The rows come from 7 hidden closed curves, with some noise, and rows from the same curve form a group. Each curve winds through 6 dimensions. The rows are also pushed far along 4 directions, which tell nothing about the answers.
(in the rows, 128 means zero)
Known rows, each followed by its group:
[125 153 146 104 133 139 141 144 133  68 100 108 113 151 148] : V
[182 125 156 166 100 136 164 140 169 100 150 164 123 124 146] : V
[135  90 106 136 159 151  94 113 122 148 169 196 130 134  98] : M
[ 77 181 133 144 176 160 103 139 141 124 125 100 164 153 138] : M
[112  80  94 126 121  90 117 100  91 167 133  93 156  81  74] : R
[112 121  99 102 122  83 127 131 102 148 160  45 134 103 128] : P
[159 134 155 159 104 167 180 160 164  67 130 164  94 131 184] : P
[ 95 130 117  93  96  94 118 126  66 135 126  88 112 138 123] : P
[112 114 138 152  82  90 200 147 139 106 147  51 144  62 175] : P
[149  99 153 136  41 129 199 162 142  60 130 148 100 126 171] : M
[113 179 163 133 123 167 127 171 177  79 124 189 122 196 176] : M
[161 111 113 145 125 135 110 114 106 124 138 162 108 144  94] : R
[115 131 120 140 155 171 100 129 134 156 127 177 141 124 131] : L
[107 167 117 100 128 124  53 122  59 166 135 157 100 177 107] : Z
[ 96 200 144 152 190 178 110 153 158 118 139 117 129 152 174] : V
[150 138 146 121  87 126 139 138 130  78  96 156 100 167 121] : R
[ 93 127  84 114 209 125  65  91 122 209 117 115 160 127  80] : R
[114 153 102 128 195 108  98 108 145 189 142  62 163 132 110] : V
[173  73 110 160 172 122 145  91 149 195 173 118 139  52 117] : L
[ 73 169 139 120 203 155  92 137 180 156 125 135 176 123 156] : R
[ 84 159 106 101 159 129 123 138 121 127 109  43 144 150 137] : Z
[102 155 113 137 165 107  77 109 105 204 158 103 160 113 106] : Z
[128 162 140 152 143 156 112 135 151 138 115 164 134 144 136] : Z
[108 164 110 111 178 113  82 109 105 156 125  69 144 161  94] : V
[127 182 127 104 149 122 110 135 107  90 102 104  85 197 136] : S
[167  76 127 148  87 105 147 115 114 124 171 158 114 117 107] : M
[121 127 103 103 120 124 127 138  93 107 130  85 105 137 125] : P
[107 129 148 159 131 147 172 154 171  93 146  99 164  93 166] : S
[ 77 179 140  90 146 110 129 150 153 118  99  78 143 147 167] : R
[ 86 186 123 128 167 128 137 137 118 130 117  23 127 146 162] : P
[180  88 136 123 105  86 132  95  99 133 145 134 114 104  86] : V
[111 182 167 115 113 151 115 146  99  72 103 154  97 189 149] : R
[ 97 157 143 112 216 163  75 120 156 160 143 155 151 131 140] : R
[164  69 133 121  95  98 131  84  68 175 147 133 111  65  91] : L
[120  95 113 142  94  82 133 113  95 157 157  89 158  86  92] : L
[105 134 119 141 142 166 137 148 136 100 127 121 129 134 147] : L
[140 116 133 178 119 130 153 126 144 144 146 111 160  76 125] : S
[132 152 116 128 196 145  70  91 104 162 105 164 102 177  92] : P
[146 153 141 133  88  96 171 147 128 101 132  70 114 136 157] : Z
[157 160 142 158 148 142 151 144 168  82 120 131 109 146 159] : S
[120 103 118 162 136 106 130 108 124 179 169  87 178  66 104] : S
[183  93 139 132  44 119 202 147 112  67 126 119  76 119 152] : S
[119 143 120 139 161 180  77 112  96 155 118 174 113 168  96] : V
[104 144 132 142 167 148 106 128 132 136 153 120 148 130 129] : L
[165  93 127 152 151 158 108 105 118 133 154 179 133 110  91] : V
[108 115 118 130 109  97 130 128 134 154 139  93 169  89 116] : Z
[106 113 116 145 132 120 146 133 130 110 150  90 145 117 125] : M
[113 145 117 132 229 165 100 112 170 155 118 116 164 115 123] : V
[114 133  99  87 137 120  56  97  56 192 115 152 101 187  73] : V
[128 145 115 150 163 134 117 113 124 146 116 120 129 140 117] : R
[ 60 156 124  77 139  87 119 138 116 133 120  47 153 116 146] : R
[116 143 148 129  69  67 176 151 121 115 151  37 148  79 165] : L
[139 127 142 154 182 154 140 123 187 154 162 140 152 119 148] : S
[133 159 143 127  79 104 156 167 127  63 133 101 106 142 168] : S
[128  81 110 142  96 115 165 130 127 141 150  97 141  68 130] : V
[180 111 163 197 120 170 164 135 170  96 164 190 128 107 145] : L
[145  78 111 121  84 101 172 120  92 122 130  92  99  91 129] : P
[ 81 133  99 134 200 154  90 106 121 184 129  96 163 121 109] : M
[175 101 156 185 137 180 128 107 129 138 153 207 125  93 115] : L
[ 69 217 138 130 155 117 110 157 145 141 135  56 161 144 171] : Z
[158 113 118 159 147 122 147 116 152 172 142 120 140  86 133] : L
[159 102 128 126  34 102 151 140  92 107 114 151 103 110 123] : S
[176  87 114 151 109  98 148 106 114 162 162 115 122  86 109] : Z
[150  94 129 145 112 108 121  85  79 144 108 168 104 121  79] : P
[169 126 125 156 108  78 172 135 160 130 154  83 131  82 152] : S
[111 124 108 138 133  97 117 133 147 162 168  95 164  76 128] : Z
[128 185 129 137 147 147  84 132 131 139 112 170 120 212 120] : L
[122  92 110 134 119 106 116 108 115 184 148 127 160  90  93] : V
[127 133 137 141  63  61 181 156 155 115 152  58 148  71 163] : Z
[118 143 113 131 118  82 160 128 110 121 114  37 125 121 136] : R
[149 109 110 140 166 179  97 124 144 166 155 179 136 119 114] : P
[137  84 114 115  99 131 142 119  99 115 119 149  96 144 110] : M
[141 119 115  99 125 127 115 111  73 121 106 121  82 156 102] : V
[105 144 129 124 145 148  92 135 135 154 140 163 150 138 132] : S
[139 127 139 143 169 121 116 102 134 162 148 130 142 105 119] : R
[ 99 157 109 103 148 111 143 150 168 127 113  52 140 133 160] : Z
[131 177 139 135 177 164  93 128 146 114  97 175 109 188 130] : P
[149 134 147 163 127 170  85 119 118 152 145 233 130 145 103] : Z
[147 123 150 185 109 179 148 160 180  93 149 200 137  96 156] : Z
[138  93 124 144 108 145 128 123 100 100 145 172 109 148  99] : M
[135 149 125 123 142 102  94  93  67 151 120 119  91 169  98] : P
[100 192 156 146 168 125 131 148 191 149 142  84 173 113 182] : L
[118 179 147 149 170 166 112 150 168 114 138 150 149 162 157] : M
[ 99 154 128  90 115 145 111 161 114  68 121 158  95 209 147] : M
[109 156 144 140 144 132 152 164 212 112 139 135 166 131 181] : M
[ 61 166 111  97 117  98 136 164 121 106 130  32 146 143 161] : L
[ 84 155 117 108 153  82 123 125 122 142 118  73 130 129 150] : P
[105 189 132  88  93 115 114 173 122  65  85 135  94 186 167] : S
[ 83 140 104 120 212 138  70 105 124 177 145 114 163 131 102] : S
[147 149 173 166  95 160 154 148 149  85 115 206 116 147 163] : R
[128 145 152 125  62 106 190 153 120  75  96  63 117 131 161] : M

New rows, each followed by its group:
[147 139 129 120 113  97 110  96  49 125 113 125  69 173  95] : P
[120 138 115 102 126 121  82 107  39 141 137 119  80 162  95] : V
[134 122 102  90  86 118  98 129  58 121 105 148  80 156 105] : S
[154  96 144 166  84 110 182 142 166 103 172 134 141  95 151] : M
[107 162 137  76 100 140 117 154  87  84 118 125  82 203 152] : S
[132 127 130  97 119 123  90 101  62 130 106 148  97 160  81] : V
[108 142  84  93 119  99  73 112  57 144  98 113 105 191  72] : R
[ 85 152 105  81 150 114 104 146 126 107 125  64 134 146 128] : R
[125 115 102  95 139 113  80 100  78 156 131 158  94 192  80] : M
[105 115 101 113 166  84  89  85  91 169 110 127 122 123  88] : P
[130 192 145 126 128 164 113 154 135 114 102 149 100 193 162] : S
[116 108 102 107 177 117 106  92  99 200 163  75 137 125 100] : S
[141 130 133 108  62  91 114 130  92 127 128 154 101 145 111] : Z
[160 109 123 150  77  71 189 135 135  95 145  60 126  94 134] : R
[103 121 112 127 168 161  76 110 109 147 127 181 132 168  87] : M
[102 154 151 140  80  48 197 135 121  83 105  27 123 105 169] : P
[110 195 132 144 155 137 141 159 177 133 123  67 145 136 184] : S
[ 81 133  82 113 158  93  85 115  91 183 153  55 151  95 100] : Z
[109 145 138 102  51 110 149 162  97  91 114  97 114 142 154] : S
[136 116 114 147 153 143 133 130 167 152 151 128 154 111 133] : V
[115 114 115 146 133 108 149 118 111 152 148  60 141  73 125] : V
[133 114 136 150 131  98 156 112 148 123 111 139 121 100 140] : P
[124 105 116 154 169 170  94 110 127 142 146 195 136 147  91] : M
[122  90 108  84  95 110 107 121  76 134 128 158 117 137  99] : M
[123 183 183 161 119 148 149 148 173  86  94 182 117 166 178] : P
[154  95 118 119 144 127 107 110 141 140 144 160 125 118  93] : R
[161 112 164 161  79 111 154 111 118 113 113 194 103 125 125] : P
[146  69 101 161 128 122 145 125 169 147 158 140 164  59 111] : R
[187  82 153 179 127 196 144 115 135 110 160 226 107 127 115] : S
[150 102 117 132 126 123 105 106  99 142 158 173 105 160  93] : M
[ 85 134 109 108 154 131 113 125 114 153 112  86 158 119 123] : M
[118 133 127  70 167 129  68 103  89 156 123 161 101 164 103] : R
[ 81 151  99  79 137  83  73 107  53 202 126  71 134 151 101] : Z
[152  98 124 127 111 108 162 122 140 144 123 113 136  96 132] : M
[175 144 169 175 142 163 163 131 179 117 129 161 119 116 162] : L
[ 97 181 156 135 172 194  92 152 159 101 125 183 133 188 152] : L
[141 113 110 143 108 113 148 143 144 123 132 123 134  79 144] : S
[138 100 145 108  77 114 185 139 119  79 122  98  96 112 152] : L
[ 98 155 118  78 126 146  77 126  48 119  97 130 101 193 106] : M
[ 83 192 108 116 156 104 117 148 155 131 103  56 149 164 148] : R
[133 133 129 114 131 130  84 110  96 177 144 159 121 160 102] : S
[106 189 134 110 126 132  69 134  82 145 125 156 104 190 126] : Z
[ 97 142 121  93 109 113 141 147 102 111 140  59 118 143 153] : S
[110 120 115 122  77 117 152 150  95 103 139  79 119 127 136] : V
[153 102 119 129 123  82 151 109 102 124 155  75 115 108 110] : S
[109 125 124  96 173 154  93 109 110 152 122 145 111 147 117] : L
[138 135 147 114  67 109 149 141 100 116 136 110 107 150 140] : S
[167 134 152 163  86 140 127 144 142  83 119 221 114 132 130] : S
[ 98 168 125 133 194 140  88 101 122 180 101 124 132 157 120] : P
[168  95 110 106  70  79 161 126  85 103 124 102  78 119 122] : S
[126 113 134 140 110 170 143 147 149  93 115 181 120 146 142] : L
[140 101 108 115 130 131 104  98  81 163 115 140 120 146  81] : Z
[125 128 147 166 114 125 180 151 160  92 165  79 151  83 164] : L
[115  94 132 175 115 132 204 146 191 117 141  83 174  49 168] : M
[196 110 130 187 126 127 152 123 178 149 152 171 132  81 137] : S
[164  72  94 133 117  67 137  88 120 187 145  85 139  72  77] : Z
[138 109 135 107  46 115 167 148  84  65 122 121  74 163 142] : M
[121 149 131  90  92 109 139 145 115 101 102  94 117 175 137] : Z
[ 98 153 139 104 129 164 110 161 147  99 116 181 135 169 156] : M
[161 129 133 142 167 161 112 115 129 121 141 163 110 140 118] : V
[161 136 182 140  34 117 177 160 129  69 130 158 104 125 167] : L
[167  82 143 128  75  91 203 132 143 112 147  91 109  67 160] : L
[121 138 128 143 165 199  87 126 141 132 105 208 135 164 109] : Z
[129 117 128 121  97 142 120 141 119 110 131 183 116 156 127] : L
[102 143 107  98 130 116  83 109  69 157 103 104 122 162  87] : Z
[107 193 164 140 141 162 121 142 139  80  69 172 102 194 155] : P
[173 105 142 130  73 127 159 136 117  91 120 185  84 141 142] : R
[134 159 143 106  80 115 157 141  82  79  93  73  90 170 141] : M
[182 128 145 177  92 154 126 130 124 118 141 217 113 150 119] : L
[104 155 142 120 123 158 119 146 147 129  95 165 141 160 144] : Z
[120 161 126  71 130 125  95 124  66  96  94 115  68 205 114] : R
[116  75  96 124 137 104 124  98  94 172 147  84 154  61  87] : V
[139  98 138 145 109 133 159 120 132 134 139 124 138 103 124] : S
[159 185 163 156 138 180 120 155 165  82 123 183 108 190 153] : P
[143 108 126 179 172 145 123 115 177 165 181 168 160 106 125] : M
[ 97 136 118 143 163 140 166 149 185 119 130  71 152 113 170] : M
[163 130 156 143 171 165  85  92 137 167 144 222 115 156 102] : L
[167  99 129 153 119 161 118 122 142 110 133 192 125 134  94] : Z
[110 159 132 108 110 150 144 152  96  65  90  94  93 182 148] : M
[143 141 135 122 121  98 145 114  95 134 126  65 104 123 127] : L
[139 161 141 140 132 160 131 156 152  59  98 172 101 160 156] : S
[140 113 102 133 123 121 112 109  64 147 151 100 102 138  92] : V
[117 147 110 128 183 153  79 103  94 192 141 113 129 150 106] : P
[102  85  99 143 178 137 102 115 162 182 170 163 179  97 108] : M
[184 112 131 147  86 108 132 120 113 123 150 156  97 127 106] : Z
[124 132 117 120 109 101 110 115  89 154 123 109 118 127 102] : Z
[ 93 113 100  87 126  96 117 131 106 144 135  89 147 116 121] : M
[163 112 136 134  60 110 172 138  93 102 157  94  95 123 141] : S
[116 113 119 114 121 120 143 144 138 118 136 118 144 111 143] : M
[142 152 158 140  60 120 139 149 104  99 134 157 106 147 144] : Z
[130 141 151 144  94 128 157 167 176  89 136 155 142 112 175] : S
[117 145  96 149 160 123  88 120 119 164 127 117 151  99 109] : S
[149  89 121 126  82  85 157 111  65 151 153  67 117  52 120] : L
[158  90 123 157  96 118 166 133 156 100 146 107 145  84 117] : Z
[ 99 191 132 166 185 163 139 167 203  93 135  88 161 136 180] : R
[ 89 147 106  96 178 114  75 121 136 178 137 130 154 160 116] : M
[105 154 138 129 155 143 111 148 181 137 136 170 155 155 153] : M
[ 98 101 105 120 127 126 134 134 131 152 135 103 162  86 130] : Z
[ 79 178 123 128 165 158  77 141 123 139 132 126 152 154 128] : Z
[127 113  91  91 138  66 108  94  94 201 129  66 135 125  89] : Z
[ 82 190 143 158 177 165 125 153 163 104 126  88 168 147 160] : M
[ 87 162 122 115 195 170  84 150 175 117 134 137 156 146 140] : R
[171 133 175 170  99 130 168 141 180 119 149 167 137 100 165] : L
[ 98 124 123 129 110  90 161 135 143 132 133  63 149 115 141] : M
[ 92 151 100 134 143 112 116 132 108 153 141  45 156  98 130] : S
[118 102  96 142 183 138 118 104 138 184 144  91 170  92 102] : Z
[152 135 131 166 147 167  93 113 127 151 116 203 126 137  99] : S
[135 100 107 143 166 158 112 102 104 154 129 142 130 119  95] : M
[148  96 114  93  79  79 134 109  80 145 121 101 114 140  92] : Z
[ 92 160 128  84 118 132 128 158 138 102 100 123 109 185 166] : M
[109 146 130 105  64 111 133 160  82  89 138 110 101 142 150] : Z
[113 103 120 127 126 137 119 115  94 138 140 126 136 116 103] : S
[162 109 136 108  81 118 128 131 103  98 132 189  93 170 114] : M
[104 148 124  82 131 129 119 133  70 111 120  73  88 147 143] : L
[157 107 148 178  97 140 176 131 150 100 142 142 125 117 138] : M
[137 129 116 162 168 159 130 126 146 123 129 132 130 108 131] : S
[135 132 130 136 184 119 112 100 135 169 144 113 143 108 117] : R
